There are 5 ways to turn a row about zero (a turn may also mirror it). The second row of each pair is the first, turned, with some noise. The first 45 pairs use one turn. New pairs use 2 turns, one after the other, and a turn may come again.
(in the rows, 128 means zero)
Known pairs, each followed by its turns in order:
[ 84  79 151  97 157 100  82 120]
[168 160 150 118 154 147 157  62] | (1)

[171 131 107 128 134 152 131 122]
[118 125  86 141 125  96 131 129] | (0)

[ 78 164  80 124 137 170 171  88]
[141 164 173 175  88 176  97 110] | (3)

[ 85  77 141 113  89 143 111 152]
[ 73 124 187 124 148 119 117 102] | (4)

[ 84 100 173 173 174  80 125 112]
[127 109  70 116 191 179 100 109] | (2)

[132 118 119 128 175 156 100 100]
[160 113 140 129 114  97  85 105] | (3)

[ 99 103 138 123 130  79 176 158]
[176  78 137 130 141 117  93  94] | (1)

[139 107  89 164 148 168 177 125]
[ 73 119 142 111 127  86  82 129] | (1)

[142  83  80 169 152  92 151 137]
[ 97 114 122 172 153 152  92 180] | (2)

[108 169 176 154 118 159  83  84]
[102 148 141 132  65 187 169 128] | (1)

[107 179 126 115 103 133 146  95]
[118 124 158 135 101 107 101  81] | (0)

[133 168 101  92 123  92 100 160]
[151  94 119  99 145 178 157 108] | (3)

[151 118 149 151 134 150 133 109]
[110 147 139 123 123  90 111 123] | (3)

[136 126 146 178  91 175 130 108]
[ 94 189 118 120 127 111  89 135] | (3)

[100 154  96 154 135 133 154 156]
[152  99 150 132 130 161 148 162] | (2)

[105 149 179 173 124 120 129 152]
[154  89 151 105  76 145 141 129] | (1)

[176 150 168  98 120 141 127 166]
[156 163 119 135 146 174 133  78] | (4)

[142 148 128 170 144 179 120 170]
[108 129 161  95  89  94 138 171] | (1)

[108 158 131 119 118 141 150  81]
[117 121 146 107 107 102  99  88] | (0)

[126 134 113 109 170 107 155 170]
[ 99 151  77 160 136 132 145 132] | (4)

[115 115 120 121  89 166 155 112]
[114 101 138 109 139 134  76 118] | (4)

[170  88 168 176  88 103 111  88]
[ 45 147  70 108 113 133 113 124] | (2)

[105  90 156 117 130 156 158 145]
[142 153 140 149 116 102 141 176] | (3)

[165 131 177  97  88 161 115 172]
[141 154 155 132 154 174 118  59] | (4)

[178  79 161 149 154 133  93 163]
[156 125  64 122 164 157 171 156] | (0)

[ 87 116  82 119  86 136 161 128]
[124 145 139 166 134 184 112 167] | (3)

[155 113 130 179 101 100 101 162]
[153 102 163 158 165 120 171 121] | (4)

[127 142  86  94 119 116 157 173]
[108 146  95 177 159 120  98 124] | (4)

[167  94  88 150 124 106 178 104]
[ 96  69 117 130 140  94 114 172] | (0)

[176  78 104 152  80  85 120 139]
[156  95 140 141 194  77 149 100] | (4)

[ 95 100  77  93 130 129 112  77]
[119 149 155 199 133 146 126  81] | (2)

[ 85 101  79  89 125 125 158 146]
[136  91 191 166 133 140 108 113] | (2)

[156 126 141  98 178 113 131  96]
[154 144  86 158 135  96  95 114] | (2)

[ 83 175  77 114 141 177 113 133]
[ 89 140 194 169 144 128 146 162] | (1)

[ 81 154 157 102 167 156 168 108]
[133 147 180 169  93 151  82 116] | (1)

[117 139 117  87  93  93  80  85]
[134 133 125 145  97 164  51 117] | (0)

[ 98 169 173 174 120  94 115  84]
[191  88 164 104 100 144 119  86] | (0)

[111 151 141 176 117 110 152 141]
[ 99 159 104 154 139 134 154 105] | (3)

[144 100 175 144 153 115 172 179]
[109 100 133 111 160 153 204 139] | (0)

[126 116 128  83 165 160 120 149]
[188 121 154 117 115 113 135 142] | (3)

[139 157  80 172 100 122 155 162]
[143  89 115 188 161 140 112 152] | (4)

[108 156 117 109 164 173  89  80]
[164 170 119 163 143 117 179  94] | (2)

[121 139 160 117 134 108 107  85]
[143 118 123 101 101 156 104 103] | (0)

[118 163 153 110 172 152  88 118]
[138 179 166 128 110 163 140 147] | (1)

[102  79  89 136 169 173 108 154]
[119 124 169 165 203 117 150 141] | (2)

New pairs, each followed by its turns in order:
[165 148 176 150 168 144  96 162]
[146 131  91 149 174 172  78 134] | (3) (1)

[120 146 175 124  77 175 102 106]
[ 88  59 110 157 105 114 124 134] | (1) (1)

[163 158 128 109  86 117 170 120]
[148 136 168 172  89 123 119 106] | (3) (1)

[ 85  87 128 153 146 111  85 154]
[108 151 135 169 132 142 107 194] | (3) (2)

[111  91 122  88 179  80 119 101]
[173 105 141 132  62 108 166 135] | (2) (4)

[112  91 110 112 123 130 112 114]
[132 128 109 105 109 124 128 163] | (1) (4)

[ 99  82  82  83  98 129  92 163]
[114 141 160 128 165  63 130 186] | (3) (2)

[156 107 117 108 153 161 152 173]
[119 119 144 107 129  84 184 112] | (3) (3)

[ 95 156 101 171 114 103 107  88]
[ 55 135 147 130 138 142 163 115] | (3) (1)

[ 78  78 165 175 149 115 168 132]
[ 79 163 104 139 110 110 115  51] | (1) (2)

[175  83  84 159  77 112 125 106]
[113 121 170 144 206 126 102  98] | (1) (1)

[147 110 158 117  93 147 121 177]
[107  72 135 166 130 135 122 150] | (1) (0)

[ 78  85 146 128 157 171  87 167]
[128 126 193  82 163 132 100  78] | (4) (0)

[129 110 115 112 121 110 144  91]
[ 92 114 128 116 122 144 154 115] | (2) (1)

[114 138 135 167 118 124 178 166]
[136 110 168 116 100  91 166 115] | (3) (0)

[119 124 107  95 128 134 105 109]
[141 158 149 112 119 143 147 126] | (0) (2)

[142 107  89 121 166 132  84  80]
[128 165  92  91 146 136 176  93] | (3) (1)

[ 82 115  91 103 174 167 126  92]
[118 153 156 181  89 174 112  95] | (0) (0)

[158 109 153 144 155 135 172 119]
[125 154 138 110 156 133 157 174] | (3) (4)

[ 99 158 138  96 162 129 159  79]
[ 79 116 154 122 159 112  72 121] | (2) (3)

[ 79 116  89 122 106 103  88 102]
[188  89 119 107 123 157 155 117] | (4) (1)

[104 140  78 142 141 106 132 159]
[131 137 146 145 169 171 153 136] | (0) (4)

[172  82 160 128 121 111 113 109]
[ 86 159 136 140 152  86 147 133] | (3) (4)

[174 139 179 133 121 169 107 178]
[ 64 125 132 121 144 136  58 144] | (0) (1)

[178  88  82 106 119 165 128 102]
[151 162 160 153  94 133 113 193] | (0) (0)

[159 139 111  82  96  89 174 170]
[132 125 117  48 178 105 132 148] | (1) (1)

[134 122 130 103 110 140 124 114]
[143 132 118 108 128 135 139 148] | (3) (3)

[102 152  80  86 170  82  92 121]
[165 136 144 185 172 125 126 188] | (4) (4)

[170 178 152 146 114 161 139  83]
[123 121 103 108  51 167 133 128] | (3) (3)

[176 178  79  94 102 140 142  86]
[124  83 111  71 177 132  80  96] | (4) (3)

[ 97  80 126 135 115 139 118 130]
[126 107 121 117 149 143 112  81] | (4) (2)

[146 143 132 138 169 150 130  93]
[107  98 126 108 155 124 104 156] | (2) (1)

[ 84  94 166  79 127  87 128  94]
[100 151 163 114  77 149  89  81] | (0) (4)

[140 153 125  96 170  86 136 115]
[122 175 144 103 115 118 143 171] | (1) (1)

[105 179 170 163 169 131 152 108]
[102 102 108 134  71 104  93  82] | (0) (2)

[176  97 160 121 171  86 114 154]
[ 90 137  72 172  79 136 121 123] | (1) (0)

[143 148  85  77 115 146 159 154]
[131 141 117 101 167 162 104 181] | (1) (2)

[147  94  88 143 168 151 111  87]
[124  89  73 107 129  89 108 117] | (3) (3)

[115  94 116 154 145 140 126  91]
[145 133 151  98 124  86 141 151] | (2) (0)

[105 108 173 158 168 150  95  90]
[122  89  86 121 174 165 165 134] | (3) (1)

[114 177 136 118  84 121 103 111]
[ 94 144 134 186 132 110 145 131] | (3) (1)

[141  85 169 101 157 176  81 150]
[118 103  99 151  75 139 160  59] | (4) (2)

[152 108 137 165 128 165  94 163]
[173  99 111 177 145 130 107 128] | (1) (1)

[123 134  83 167 118 101  86 174]
[172 115 146  77 149  91 161 131] | (2) (2)

[142  81 165  94 111 100  83 169]
[159 126 126 127 192  69 100 129] | (3) (1)

[133 175  90 170  82  98 139 104]
[119 180 143 101 180 111 140 177] | (1) (0)

[170  97 121 112 177 156 144  97]
[154 101 114 117 135 201 131 120] | (3) (0)

[105 129 117 148  83 157 166  87]
[ 89  91 121 152 106 102 116  79] | (2) (1)

[127 154 142  84  90 106 160 171]
[120 108  92  61 140  95 133 142] | (1) (1)

[ 99  84 109 161 128 140 117 116]
[109 149 128  79 116 112 112 156] | (1) (4)

[125 157 115 171 158 141 179 104]
[106 109 132 118  86 190 131 116] | (3) (1)

[124  91 148 173 152 173 121 167]
[ 89 145 151  96 109 146 174 170] | (2) (0)

[127 167 141 169 151 165 153 170]
[164 127 116 125 148  65  85 135] | (2) (1)

[152 133  78 131 117 112 117 128]
[167 123 138 156 148 134 136 154] | (0) (0)

[140 165 111 175  90 115 161 167]
[189 101 105 157 141 138 173 125] | (3) (2)

[145 143  80 133 163 179  95 105]
[117 200  92 120 126 100 124 103] | (3) (2)

[ 86 130 127  96  82 135  79 147]
[107 147  72 109  84 107 145 100] | (4) (3)

[101 121  79 160 128 103 171 167]
[159 135 100 193 169 112 132 121] | (4) (3)

[143 175  88  84 144 170 143  88]
[141 131  86 111 153 153 111  51] | (3) (0)

[130 179 170 106 121 167 157 131]
[142 123 123  73 119 110  97 176] | (0) (4)

[147 144 124  89 126 165 109 120]
[172 121 155 119 114 112 105 124] | (4) (4)

[134 165 132 122 174 112 132 172]
[ 80  94 149 135 118 115 113 165] | (4) (1)

[127 116 140 126 170 114 123 109]
[ 93 147 128 153 144 128 113 120] | (0) (0)

[129 170 111 101 163 116 100 159]
[ 94 168 121 128 150 160 119  88] | (4) (3)

[128 158 102  79 102 174 167 106]
[119 212 157 133 143 130 150 117] | (4) (2)

[101 121  78 140  87 155 121 106]
[ 79 107 132 104 128 127 138 183] | (1) (4)

[101 168 138 160 161 120 146 137]
[138  82 141 115 115  89 108 112] | (3) (0)

[ 95  77 107 179 143 175 108 155]
[166  62 107 137 193 125 129 131] | (2) (2)

[104 177 108 104 175 130  84 167]
[118 103  69 146  98 131 182  95] | (2) (0)

[114  92  79 154 175 154 136  91]
[ 78 111 182 141 126 160  88 110] | (4) (2)

[ 84 138 132 158  77 163 154 130]
[148 163 118  81 110 125 178 146] | (0) (4)

[102 121 153 176 110 114  84 106]
[143 144 150 155 108 102  79 168] | (3) (0)

[146 172 101 156 178  83 177 105]
[115  99  83 211 159 114 126 105] | (4) (4)

